The same things were measured in two ways. Each way mixes the same 8 hidden numbers, adds some noise and spreads widely along 5 directions of its own, which tell nothing about the thing.
Some things both ways: the first way, then the second way.
[ 3.19 -0.91  1.80 -4.47 -0.66 -0.51 -0.24  0.23 -0.59 -0.42  0.24  1.78
 -2.81 -0.28 -0.09 -3.06  0.08  2.05 -5.49  0.02  0.39  1.33  0.77 -1.49
 -2.01]
[-1.18  1.23 -0.58  0.27  0.41  0.94  0.94  1.86  0.92 -0.98 -0.79 -1.75
  0.40 -2.06 -0.85 -0.77 -0.49 -0.87  2.05  0.63  2.63 -0.25]

[-0.97  0.67 -0.19 -0.03  2.34 -0.06 -0.16 -0.35  1.06  0.20  0.01  2.08
  1.96  1.31 -2.18 -1.26  0.54  2.33  0.17  1.17 -0.68  0.50  2.32  2.86
  0.24]
[-1.04  1.08 -0.95  0.50  0.56  0.16  0.01 -2.92 -2.04 -0.39  0.65 -2.39
 -0.40 -0.62  2.49 -0.18 -0.70 -1.16 -1.21  2.39  0.18  0.95]

[-0.44 -0.28 -1.43 -0.69 -1.13 -0.33  0.04  1.20  0.58 -0.36 -1.86 -0.75
  0.96  1.40 -2.77 -1.30  1.20  1.11 -1.62  1.28 -0.02  0.28 -1.54 -0.54
 -2.36]
[ 0.20 -1.79 -0.90  1.64 -1.77 -1.18  2.09 -2.82 -1.27  0.40  0.03 -0.26
 -3.29 -0.38  0.48  2.79  0.91  1.31 -0.57  0.50 -2.27 -1.87]

[ 2.34  2.71 -0.13 -0.32 -1.70  0.05  3.54 -0.93 -2.27  2.75  0.55 -4.83
 -0.02  0.90  2.19  1.80  1.43  1.65 -0.51  0.91 -3.02 -1.27 -1.68 -1.06
 -0.22]
[-0.93 -2.05 -0.75 -1.46  1.40 -0.80  0.34 -2.60 -2.27  0.27  2.47 -1.04
  0.00  3.77  1.33 -1.17 -0.59  0.85 -4.38  1.89 -2.06  0.17]

[-0.81 -3.09  1.26 -1.11  0.63 -1.04 -2.16 -0.18 -0.04 -2.25 -1.27  2.70
  1.70  1.98 -2.73 -3.03 -0.35 -1.45 -0.38  1.74  1.73  1.48 -1.36 -1.98
 -2.16]
[ 2.31  1.67 -0.22  2.23 -0.56 -0.07  0.85  3.97  1.38  2.23 -2.89  2.09
 -0.60 -1.18 -2.17 -2.65 -3.20 -2.62  0.23  1.18 -0.79  1.62]

[ 1.84 -0.88 -0.58 -1.01 -0.20 -0.08 -1.80  1.87  1.30 -0.37  0.14  2.19
 -0.21  0.62  0.01  0.19 -0.02  0.08  0.67 -1.09 -0.92  0.34  1.45  1.06
  1.80]
[ 1.16  0.28 -2.30  0.75  1.58  1.33 -0.02 -2.44 -2.65  1.09  0.60 -0.72
 -2.75 -0.57  2.67 -0.54  0.39 -0.66 -5.33  2.69  0.70  1.81]

[-0.13 -0.39 -1.58 -0.19  1.02 -1.22  0.81  0.30 -0.40 -0.24  0.81  2.12
 -0.24  0.13  0.41  0.55  1.13 -1.11 -0.90  0.84 -1.86 -0.66  2.23  2.02
  1.47]
[-0.42  1.54  2.33 -1.56 -0.57  0.70  0.12  1.29  0.43 -2.47 -2.40 -4.30
  0.37  1.16 -0.27 -0.04 -1.31 -2.40 -1.32  0.07  0.98 -0.66]

[-0.02 -2.49 -0.21  0.06  1.92 -0.84  0.23  1.39  0.75 -2.44 -0.83  5.60
  1.98  1.56 -1.83 -0.94  2.03 -2.02  1.65  0.78 -0.04  1.25  1.99  1.06
  2.01]
[ 0.73  4.11  0.87  0.34 -1.26 -0.67 -0.48  0.87 -2.14 -0.51 -2.31 -3.02
 -3.12 -0.86  0.87 -1.79 -1.38 -4.12 -3.71  3.51 -3.19  1.29]

[-2.73 -0.18 -0.50  0.62  0.58 -0.28  0.91 -0.66  0.30  0.63  0.32 -2.85
  2.28 -0.64 -0.19  1.33 -2.98  0.19  0.95 -0.22  1.43 -0.56 -2.58  0.42
 -0.52]
[ 3.21 -3.54 -1.74  0.85  2.85  0.67 -0.89 -0.01  1.08 -0.04 -0.99  3.42
  1.62  2.61 -0.77 -1.02 -2.14  0.14 -2.20 -0.82  1.53  1.29]

[-3.26  5.04  0.38 -0.42 -0.06 -1.25  1.92 -2.92 -2.51  0.58  2.12  1.29
  0.77 -1.53 -0.32 -0.40 -2.48  3.36 -1.46 -1.47  0.14  0.42 -0.20  0.58
 -0.93]
[ 0.51  0.38 -1.27  2.31  1.70  0.72 -0.02  1.84  0.78 -0.63 -0.07 -0.51
  1.26  0.91 -2.20 -0.99  2.75 -0.26 -1.46 -1.47 -0.79  0.70]

[ 4.50 -2.74  2.10 -3.02  0.67  0.75 -1.98  1.01  0.28  1.22  1.68  0.24
 -1.93 -0.21  2.02 -0.50 -2.53 -0.12 -2.00  0.03  0.97  0.92  1.77 -1.11
  0.65]
[-2.42  1.42 -2.53  1.38 -0.92  2.03  2.35 -2.91 -0.99  0.46  0.12 -1.10
 -1.02 -3.76  0.72  0.37 -1.44  0.77  1.99  1.87  2.44  0.64]

[-1.54 -0.08 -0.02 -1.20  0.58 -1.40 -1.50 -1.75  0.90 -1.46 -0.65  1.49
  0.15  1.08 -3.14 -1.63  0.73  1.03 -2.29  0.88 -0.65 -0.62  0.23  1.66
 -1.57]
[ 3.01 -0.64 -0.54  0.59  2.42  0.81 -0.14  3.30  1.84 -0.51 -1.46 -0.08
  2.38  2.36  0.90 -1.45 -2.68 -2.79 -3.38  1.38  4.00  1.77]

[-0.54 -4.76 -0.04 -0.42  0.10 -0.64 -4.33  1.14  1.72 -2.19 -4.39  0.34
 -0.72  2.52 -3.82 -3.16  2.61 -2.88 -1.22  2.26 -0.15 -0.18 -1.04 -2.00
 -3.83]
[ 1.17 -2.66 -0.69  1.38 -1.76 -2.13  2.46 -0.33  0.41  3.75  0.09  2.09
 -3.28 -2.01  0.73  3.38  0.15  1.07  3.65  0.27  0.25 -2.36]

[ 0.89 -0.31  1.61  0.34  2.97 -1.57  1.60 -1.54 -1.38 -1.04  0.62  5.23
 -0.99  0.47  0.49 -0.58  3.09 -1.36 -0.65  1.82 -2.32  0.43  5.14  1.87
  2.83]
[-0.83  1.20 -0.39 -1.96  1.73 -1.33 -2.35 -0.58 -1.81 -1.35  0.07 -1.69
  0.51 -0.49  1.92 -2.25 -1.29 -2.40  1.19  2.54 -0.28  1.25]

[-3.65 -1.05 -1.59  4.04  0.44 -1.96 -2.59 -1.71  0.50 -3.79 -0.40  1.61
  0.52  1.10 -1.41  1.60  0.68 -4.61  1.26  1.20  0.18 -0.71  0.91  1.13
  1.13]
[ 1.21 -3.55 -1.52  0.92  1.39  0.30 -3.46 -1.17 -0.96 -1.45  1.55  2.23
  1.50  0.81 -0.37  2.10  2.79  2.68 -0.48  0.41 -1.01  1.34]

[ 1.05  0.95  0.35 -1.78 -0.02  0.10  2.11  0.05  0.61  0.40  0.74 -0.73
  1.22  0.09 -0.17  1.18 -0.22  1.93  0.25 -1.19 -0.39 -0.45 -1.23  1.35
  1.48]
[ 2.50 -0.12 -1.99  0.59  2.88 -0.03 -0.96 -0.86 -0.95  1.35  0.44  1.17
 -1.27 -0.06  2.94 -2.24 -2.01 -2.03 -3.92  2.07  1.32  2.34]

[-1.49 -0.64 -1.66 -0.62  0.28  0.13 -0.99  1.05  1.24  0.95  0.17 -1.44
  0.73 -0.85  0.17  0.80 -2.93  0.50  0.66 -1.51  0.34 -0.56 -1.11  0.76
 -0.56]
[-0.99  1.44  1.28 -0.43  0.66  2.50  0.92  1.40  0.87 -0.16 -0.59 -2.66
  0.63 -0.06 -1.13 -0.33  0.46 -0.63 -1.07 -1.59  2.80 -0.23]

[ 0.36 -4.43  2.23 -0.74  3.41  1.14 -2.51  2.44  2.86  0.82 -1.37  2.55
 -1.74 -2.80  0.65 -0.87 -3.63 -1.92  2.56 -3.55  1.91  1.09  2.04 -1.32
  0.91]
[-3.43  1.08 -0.86 -1.53  2.02  1.23 -1.35  0.25 -1.62 -2.68  3.89 -4.55
  1.21  0.68 -0.22 -0.81  5.56  1.46 -2.44  0.74  0.28  0.12]

[ 2.69 -1.05  2.02  0.72  1.11 -0.15  1.87 -0.09 -1.51  1.16  1.85  0.47
  0.67 -0.58  3.42  2.46 -1.43 -2.06  2.97 -0.60  0.29  0.80  1.04 -1.04
  3.98]
[ 1.61 -2.70 -2.40 -0.42  2.16 -0.63 -2.54 -3.12 -2.02  0.92  0.42  4.29
 -1.25 -0.23  0.69 -2.20 -1.59  0.99 -0.18  0.93 -1.63  1.68]

[-0.41  0.42  0.82  0.93  1.80 -0.20  1.41 -0.89 -1.00  0.56 -0.60  0.32
  1.10  0.97 -0.05  0.24  1.49 -0.24  1.75  0.77 -1.67 -0.11  0.65 -0.13
  0.68]
[ 3.41 -2.35 -0.80 -1.25  2.33 -1.61 -0.80  0.92 -0.04  2.58 -1.23  3.19
 -1.17  1.42  0.90 -2.43 -3.23 -1.92 -0.78  1.25  0.06  0.86]

[ 1.96 -3.24  0.06  0.54 -0.22 -0.66  1.92  1.35  0.73 -1.35 -2.24 -0.57
 -2.40  0.01  0.43  1.46  3.23 -3.53 -1.65  0.59 -0.11 -0.11  0.43 -1.44
  1.25]
[-1.69 -1.32 -1.33 -2.41  0.36 -2.00 -1.13 -1.01 -1.64 -3.31  1.75 -1.20
 -1.68 -0.92  0.97  0.38  1.26  1.40  1.01  1.93 -0.65 -1.62]

[-2.42  1.21 -0.40  0.53  1.16 -0.30  2.82  0.27  0.44  0.00 -0.85  0.24
  1.85  0.44 -1.16  0.59  1.01  0.71  1.92 -1.16 -1.03 -0.24 -0.74  0.82
  0.34]
[ 2.40  1.41  3.11 -1.79  0.18 -0.67  0.46  5.53  1.42 -0.10 -2.96 -2.36
 -0.61  2.98 -1.24 -2.44 -2.16 -4.27 -3.94  0.06 -0.07 -0.61]

[ 2.68 -3.04  0.98  1.81 -0.01  0.55 -4.85 -0.30  1.59  0.94 -0.17 -0.43
  1.39  1.09  0.17  2.04 -2.04 -2.00  4.40  1.42  0.96  0.47 -0.17  0.46
  3.48]
[-2.24 -1.16 -0.93 -0.01  1.69  1.59 -1.81 -3.30 -1.34  2.32  4.87  2.23
  2.54  0.28  1.59 -1.50 -1.84  2.59 -1.40  0.50  0.24  3.09]

Other things, the second way, with their names:
(95): [-3.45  4.16  2.38 -0.34 -2.01  0.38  1.54  0.38  0.02 -0.47 -0.14 -5.76
  0.71 -1.30  0.91  0.27 -1.29 -2.52  1.68  0.81  0.98 -0.41]
(122): [ 0.68 -1.29  3.67 -0.20 -1.43 -0.33  1.44  4.08  3.05  0.92 -0.19 -1.39
  0.98  1.89 -0.90  2.81 -0.30 -0.16 -0.19 -2.68  1.43 -2.35]
(254): [ 1.52 -0.81 -0.34  0.84 -1.18 -0.37  1.94  0.93  1.09  1.30 -3.41  2.12
 -0.63 -1.02 -1.22 -0.54 -5.19 -1.44  2.17  1.22  0.71  0.32]
(28): [ 0.07 -0.47 -0.22 -0.02 -1.76 -1.42  2.02  0.30  0.10 -1.01 -1.30 -0.70
 -3.07 -1.05 -0.12  0.66 -1.53 -0.66  0.39  0.79 -0.34 -2.26]
(507): [-1.71 -2.23  0.72 -4.25  1.95  0.80 -4.16 -1.55 -1.02 -1.92  0.24  1.88
  3.41  0.73 -0.90 -2.45 -3.09  1.39  3.01 -0.42  0.15  1.85]
(514): [-2.20  0.60  0.65  0.21 -0.05 -0.26  2.51  2.94  1.98 -2.46 -0.01 -4.81
  1.46  0.80 -1.15  1.27  1.71 -0.79  1.63 -0.95  2.23 -2.69]
(236): [ 3.22  2.42  0.89  1.39  0.66 -0.75  1.51  6.18  2.13  5.12 -1.73  1.05
 -2.15 -1.47 -0.42 -2.95 -2.23 -4.13 -1.26  0.33  0.86  0.88]
(476): [ 0.58 -3.65  0.02 -1.47  0.73  0.78 -3.02 -2.29 -0.63 -1.01  0.82  3.00
  1.32  1.05 -0.07  1.17 -1.38  2.47  0.01 -0.53  0.22  1.14]
(197): [-2.74 -1.26  0.33 -1.06  1.70  0.43 -0.88 -0.23 -0.90  0.08  4.78 -1.84
  2.82  3.07 -0.07 -0.20  2.20  2.38 -2.57  0.11 -1.46  0.52]
(402): [ 1.94 -3.07 -0.29 -0.05  3.21 -0.60 -2.71  1.69  1.67  0.00  1.97  2.47
  2.54  1.18  0.95  0.11  0.26  0.19  0.11 -1.72  2.06  0.49]
(331): [ 0.56  3.59 -0.40 -0.09  0.24  0.20  0.53  2.14 -0.38  2.10 -1.57 -2.10
 -3.33 -4.28  1.84 -1.35 -0.27 -3.67  0.83  2.16  2.42  0.33]
(420): [-0.19 -0.55 -1.72  2.03 -1.47 -1.70  1.94 -1.26 -0.57  0.58  0.57  0.58
 -3.88 -3.26 -0.05  1.88  1.62  1.07  2.36  0.53 -1.49 -2.13]
(33): [ 1.20  1.31 -0.15  0.88  1.64  0.46 -0.54  2.35 -0.13 -1.80 -0.92 -2.53
  1.58  3.33 -0.92 -2.05 -0.03 -2.72 -5.37  1.40 -0.74  1.60]
(376): [ 0.00 -2.44 -0.03 -3.13 -0.07 -1.53 -1.54 -0.16 -0.77 -2.46 -1.62  0.86
 -0.19  0.38 -0.93 -0.27 -1.49  0.70  3.11  1.32 -0.37 -1.20]
(272): [ 3.20 -3.99 -0.77  0.02  2.08 -0.79  0.64 -4.29 -0.32  1.67 -1.64  2.13
 -1.68  1.98  1.93  1.13 -2.26 -0.67 -0.37 -1.60  0.55 -0.76]
(456): [-0.71 -0.16  1.69  1.20 -0.37  2.33  1.17  2.64  2.33 -1.01 -0.71  0.03
  4.21  3.84 -4.11 -1.47 -3.39  0.35 -3.29 -1.82 -0.18  0.92]
(319): [ 1.64 -2.05 -0.76  0.31  0.46  0.76  1.51  0.37  1.49  0.24 -2.35  2.19
 -0.42  0.07 -1.48 -0.45 -3.22 -0.16  0.71 -1.24  2.40 -0.55]
(421): [-0.94  0.09  1.16 -0.17 -0.79 -1.75  1.30  1.57  0.43  0.73  0.88 -1.86
 -1.91 -0.74 -0.93  1.01  2.61 -0.05  1.86 -1.05 -1.46 -2.80]
(22): [ 2.40 -2.31  2.21 -1.02  1.96  1.63 -2.72  2.78  1.89 -0.31 -1.33  0.93
  4.37  4.60 -2.32  0.40  0.22 -0.06 -1.93 -2.70  0.68  1.41]
(252): [-1.60  1.11 -0.22 -0.76 -0.28  0.82  0.72  0.95 -1.20 -1.48 -0.30 -2.41
 -0.56  0.62 -1.77 -1.31  1.10 -0.09 -1.49  1.36 -1.06 -0.16]
(265): [ 0.57 -1.66 -0.52  2.11  0.32 -0.38 -0.83 -2.17 -0.54  1.26  2.08  1.38
  1.65  2.16  1.11  0.57 -1.35  0.69 -2.60  0.65 -2.07  1.71]
(85): [ 2.35 -0.70 -0.62  2.64  1.47 -0.88  1.83  0.84  2.75  1.46 -0.81  1.42
  1.40  0.90  1.17 -1.31 -4.89 -3.03 -0.39 -0.64  2.53  0.58]
(183): [-2.50  0.43  2.56  1.45 -2.67  0.54  2.15  1.57  1.68  0.23  0.82 -1.51
  1.11  0.43 -2.92  1.92  0.31  1.29  1.10 -2.25 -1.24 -1.65]
(423): [ 2.29 -1.13 -1.58  0.73 -0.29  0.03  3.54  2.23  1.29  0.78 -3.65  1.66
 -1.64  0.81 -1.81 -2.10 -4.88 -1.72 -0.97  1.40  1.64 -0.41]
(439): [ 0.50 -0.26 -2.45  0.48  3.03  0.27 -2.20 -2.10 -2.21  2.36  1.74  1.61
  0.10 -0.02  1.19 -2.67  0.67 -0.15 -1.55  1.95 -1.17  2.92]
(469): [-3.76  2.08 -0.77 -0.34 -1.31  2.19  2.35 -1.91 -2.44 -1.79  0.11 -6.81
 -0.16 -0.25  0.64  1.41  2.04  0.06 -1.00  3.79  1.49 -0.17]
(370): [ 0.23 -0.15 -0.12  1.21 -1.37 -0.36  1.82 -2.41 -0.50  3.35 -0.46  0.31
 -3.15 -2.85  1.20  1.49 -1.03 -0.46  2.42 -0.21  0.21 -0.99]
(401): [ 1.07 -1.76  0.69  1.62 -0.96  0.45  0.05 -1.27  0.58  2.15  0.35  3.02
 -0.94 -0.95 -0.52  1.69 -1.31  1.17  0.37 -1.65 -0.58 -0.03]
(42): [-0.40  1.62 -0.61 -1.18  3.15  1.19 -3.38  4.95  0.47 -2.11  0.70 -0.06
  2.50  0.22 -2.90 -5.07  1.08 -0.69 -1.97 -0.43  0.41  2.06]
(69): [-2.13  1.89 -0.78  0.15 -0.89 -0.66  1.07  1.89 -0.12  0.60  1.32  0.39
 -1.59 -3.46 -0.73 -2.63 -2.11 -0.09  1.52  1.44  0.00 -0.04]
(362): [ 1.43 -1.42 -2.24  0.03  3.29 -1.11 -3.37 -1.03 -0.89  0.69  1.39  1.16
  0.98 -1.63  3.37  0.23  1.60 -0.66  2.61  1.62  2.05  1.68]
(405): [ 0.00 -0.43 -0.60  1.74 -0.90  0.55  1.88  0.17  1.24  1.59 -0.17  1.04
 -1.91 -3.45 -0.54  1.65  0.59  1.09  3.10 -1.35  2.05 -1.25]
(347): [-1.43  0.70 -2.22 -0.50  1.05  0.04  0.53 -2.15 -1.38 -1.72  0.24 -1.70
 -1.96 -2.53  0.56 -1.00  0.64 -0.03  1.52  0.83  1.26 -0.76]
(111): [-0.45  1.04  0.10  1.25 -1.94  0.04  0.76  2.89  1.18 -0.10 -0.30  0.61
 -0.13 -2.69 -1.00 -0.29 -2.82 -0.34  1.43  1.62  0.89  0.49]
(471): [ 2.30 -3.90 -0.18  0.68  1.22 -1.43  0.57 -3.73  0.42  3.54  0.47  3.08
 -1.17 -0.09  2.54  1.97 -2.05  0.23  2.42 -2.27  1.00 -1.11]
(144): [ 1.55 -2.43  1.49  1.41 -1.35  0.62  1.26  1.49  2.15  3.19 -1.63  1.98
  1.50  1.51 -1.39  2.73 -2.09  0.43  2.40 -1.05  0.69 -0.33]
(329): [-0.10 -0.93 -2.47 -0.27  2.81  2.76 -0.93  0.31 -0.20  0.47  1.49  0.79
  1.62 -0.34  0.43 -1.53 -0.05  1.19 -1.44  0.86  4.28  2.32]
(248): [-0.06 -2.38 -0.13  0.74  1.02 -0.53  1.81 -0.57  0.24  0.04  2.63 -2.41
 -0.23  2.86  1.01  2.80  3.61  1.10 -3.20 -1.60  0.31 -2.43]
(286): [-0.76  1.14  1.11 -0.52 -0.01 -0.18  0.55  0.63 -0.19  0.08  0.71 -3.82
 -0.05  0.66  1.34  0.95  1.37 -1.50 -1.18  0.55  0.39 -1.11]
(192): [-3.82  1.50  0.20 -1.11 -2.04  1.24  2.63 -0.06 -1.70 -2.28 -0.32 -5.48
  0.72  2.43 -1.70 -0.15 -0.32  0.37 -1.95  3.65 -1.53 -0.40]
(343): [-0.26 -2.95 -1.85 -0.35  2.38 -1.74 -1.97 -2.37 -1.01 -0.15  2.39  1.20
  0.37 -0.24  1.22  0.63  2.10  1.79  2.56 -0.45 -0.43 -0.38]
(9): [ 1.74 -0.56 -2.33 -1.05  3.32  1.35 -0.25 -0.51 -0.14 -3.45 -1.94 -0.25
 -1.15  0.73  0.02 -2.79 -1.46 -1.27 -3.94  0.02  3.40  0.36]
(368): [ 1.17  0.66 -2.53  1.84  0.13  0.93  2.66 -0.50 -1.17  1.31 -0.14 -1.44
 -3.52 -1.67  1.24  0.81  1.65 -0.75 -3.53  2.70  1.60 -0.15]

Some of these things the first way, each followed by its name:
[-1.32 -0.47 -1.01  1.73 -0.61 -0.83 -1.71 -0.88  0.81 -1.13 -0.35 -0.96
 -0.36 -0.38 -0.63  2.03 -0.83 -1.77  0.23  0.01  0.50 -0.42 -0.46  0.49
  0.52]	(405)
[-0.75  1.06 -3.84  0.57 -2.00 -1.59  1.56  0.70 -0.15  0.32 -0.53  2.16
 -0.72 -0.94 -1.02  1.54  1.43  0.65 -3.15  1.18 -1.68  0.13  1.47  2.65
  1.33]	(9)
[-3.74  0.12 -3.80  2.57  1.04 -1.47  1.04 -0.55 -0.37  1.90 -0.36 -1.21
  2.87  0.59 -0.24  2.69 -0.05 -1.11  2.49  2.23 -2.96 -2.10 -0.27  3.05
  0.98]	(272)
[-1.89 -0.81  0.10 -0.02 -0.45 -1.43 -2.50 -0.81  0.13 -2.02 -2.75  2.90
  1.28  2.13 -4.14 -2.33  2.09 -1.07  0.57  0.92 -0.77  0.06 -1.94 -0.57
 -1.79]	(236)
[-0.97  0.32 -0.22  1.44  2.98  0.19 -0.58 -0.38  0.18  0.33  1.81 -1.60
 -1.77 -0.05  1.85  0.41 -0.30 -0.64  0.04  0.18 -1.91 -1.23  4.26  1.07
  0.04]	(469)
[-1.06 -6.30  0.49 -0.50  2.66 -2.43 -3.10 -0.80  0.98 -3.57 -1.39  2.74
 -1.85  0.53 -0.54 -0.25  1.18 -6.89  0.00  1.06 -0.88 -2.04  0.86  0.16
  0.66]	(362)
[ 3.69 -3.76  2.27 -4.57  0.27  0.61 -1.33  2.29  0.68  1.78 -0.42  1.78
 -0.79 -0.87  0.33 -2.54 -2.78  1.10 -1.98 -0.51  1.97  2.26  0.09 -2.18
 -0.54]	(319)
[ 2.15 -0.98  3.72 -3.59  2.05  0.72 -2.55 -0.92 -0.77  0.80  1.77 -0.28
 -0.28  0.87  1.04 -3.09 -2.95  0.85 -0.20 -0.67  0.52  0.33  0.17 -2.44
 -2.31]	(144)
[-0.81 -2.22  1.00  0.26  1.64 -0.63 -0.42 -0.51  0.21 -0.37 -1.49  1.04
 -0.49 -0.27 -0.71 -0.37  0.06 -1.65  0.01  0.64 -0.30 -0.03  0.56 -0.51
 -0.12]	(343)
[-0.22 -1.72  1.72 -1.58  1.12  0.61 -1.43 -0.18  1.64  0.26 -0.54 -0.85
  3.49  1.10 -2.31 -1.33 -2.73  1.67  1.89  0.21  2.38  0.64 -2.60 -0.08
 -0.96]	(265)
[-2.13  2.15  0.93  0.52  0.12 -0.24  3.65 -2.10  0.59 -0.18  0.80 -4.90
  1.72 -1.37  0.42  3.51 -2.25  1.11  1.62 -2.74  1.36 -1.95 -3.63  0.86
  1.14]	(402)
[-1.24 -0.13  0.42  1.40  0.68 -0.59 -1.27 -1.17  0.42  1.78 -0.80 -0.85
 -1.85 -2.09  1.30  2.23 -1.98 -1.28  1.99 -2.32 -1.98 -1.73  0.22  0.52
  1.61]	(248)
[ 0.44  1.51 -0.68 -1.93 -2.49 -0.95 -1.06 -0.91 -0.10 -0.74 -0.97 -1.51
 -0.66  1.49 -2.27 -1.06  1.66  1.70 -2.73  0.18 -1.46 -1.21 -2.38 -0.30
 -2.56]	(122)
[ 0.08  3.23  0.85 -1.64 -1.37 -1.49  3.89 -4.85 -2.20  1.46  2.22 -4.28
  1.35 -0.50  0.77  2.49 -1.31  2.88 -2.15  0.56 -0.72 -2.29 -3.71  1.64
  0.62]	(85)
[ 0.22 -1.23  0.97  0.89  1.01 -0.31  0.57 -1.32 -0.60 -0.61  0.23 -1.04
  1.35  1.46  0.00  0.32  0.19 -1.11 -0.01  2.28  0.76  0.34  0.13 -0.31
 -0.03]	(254)
[ 1.09 -2.27 -1.15  1.00 -0.35 -0.32 -1.74  1.12  1.32 -1.00 -0.30  0.49
  1.25  1.29 -0.61  1.08  0.22 -1.71  0.92  1.43  0.68  0.59  0.35  0.70
  1.39]	(476)
[-0.46 -2.72  0.03 -1.37 -0.90  0.25  1.62  1.71  1.43 -0.97 -2.62 -3.58
  0.65  0.23 -1.67 -0.37 -0.36 -0.49 -1.39 -0.54  2.70  0.11 -4.41 -2.75
 -2.68]	(420)
[-3.15  0.48 -2.43  4.53  0.13 -0.71 -3.13 -1.31  1.36 -0.89 -0.33 -1.39
  0.21  0.68 -0.90  2.32 -0.06 -1.98  1.50  1.29 -0.67 -1.22  1.20  2.12
  0.79]	(329)
[-2.25  0.67  0.27 -1.21  1.22 -0.91  1.39 -0.66 -0.22 -0.16  0.46  1.17
  1.92  0.03 -1.57 -1.20 -1.47  1.67 -0.19 -0.72  0.60  0.09 -1.07  0.44
 -1.31]	(33)
[-1.05  1.23 -2.05 -0.32 -1.71 -0.64 -1.05  0.51  0.70 -1.19 -1.02 -1.42
 -1.00  1.37 -2.17 -0.89  1.58  1.06 -2.67  0.10 -1.37 -0.78 -0.75  0.12
 -2.81]	(368)
[-2.50 -3.63 -2.22  1.07  1.16 -1.53 -2.17  1.47  2.30 -3.05 -2.68  2.29
  0.37  1.80 -3.25 -0.90  2.80 -3.31  0.36  1.08 -1.23 -0.84  0.30  1.13
 -0.72]	(331)
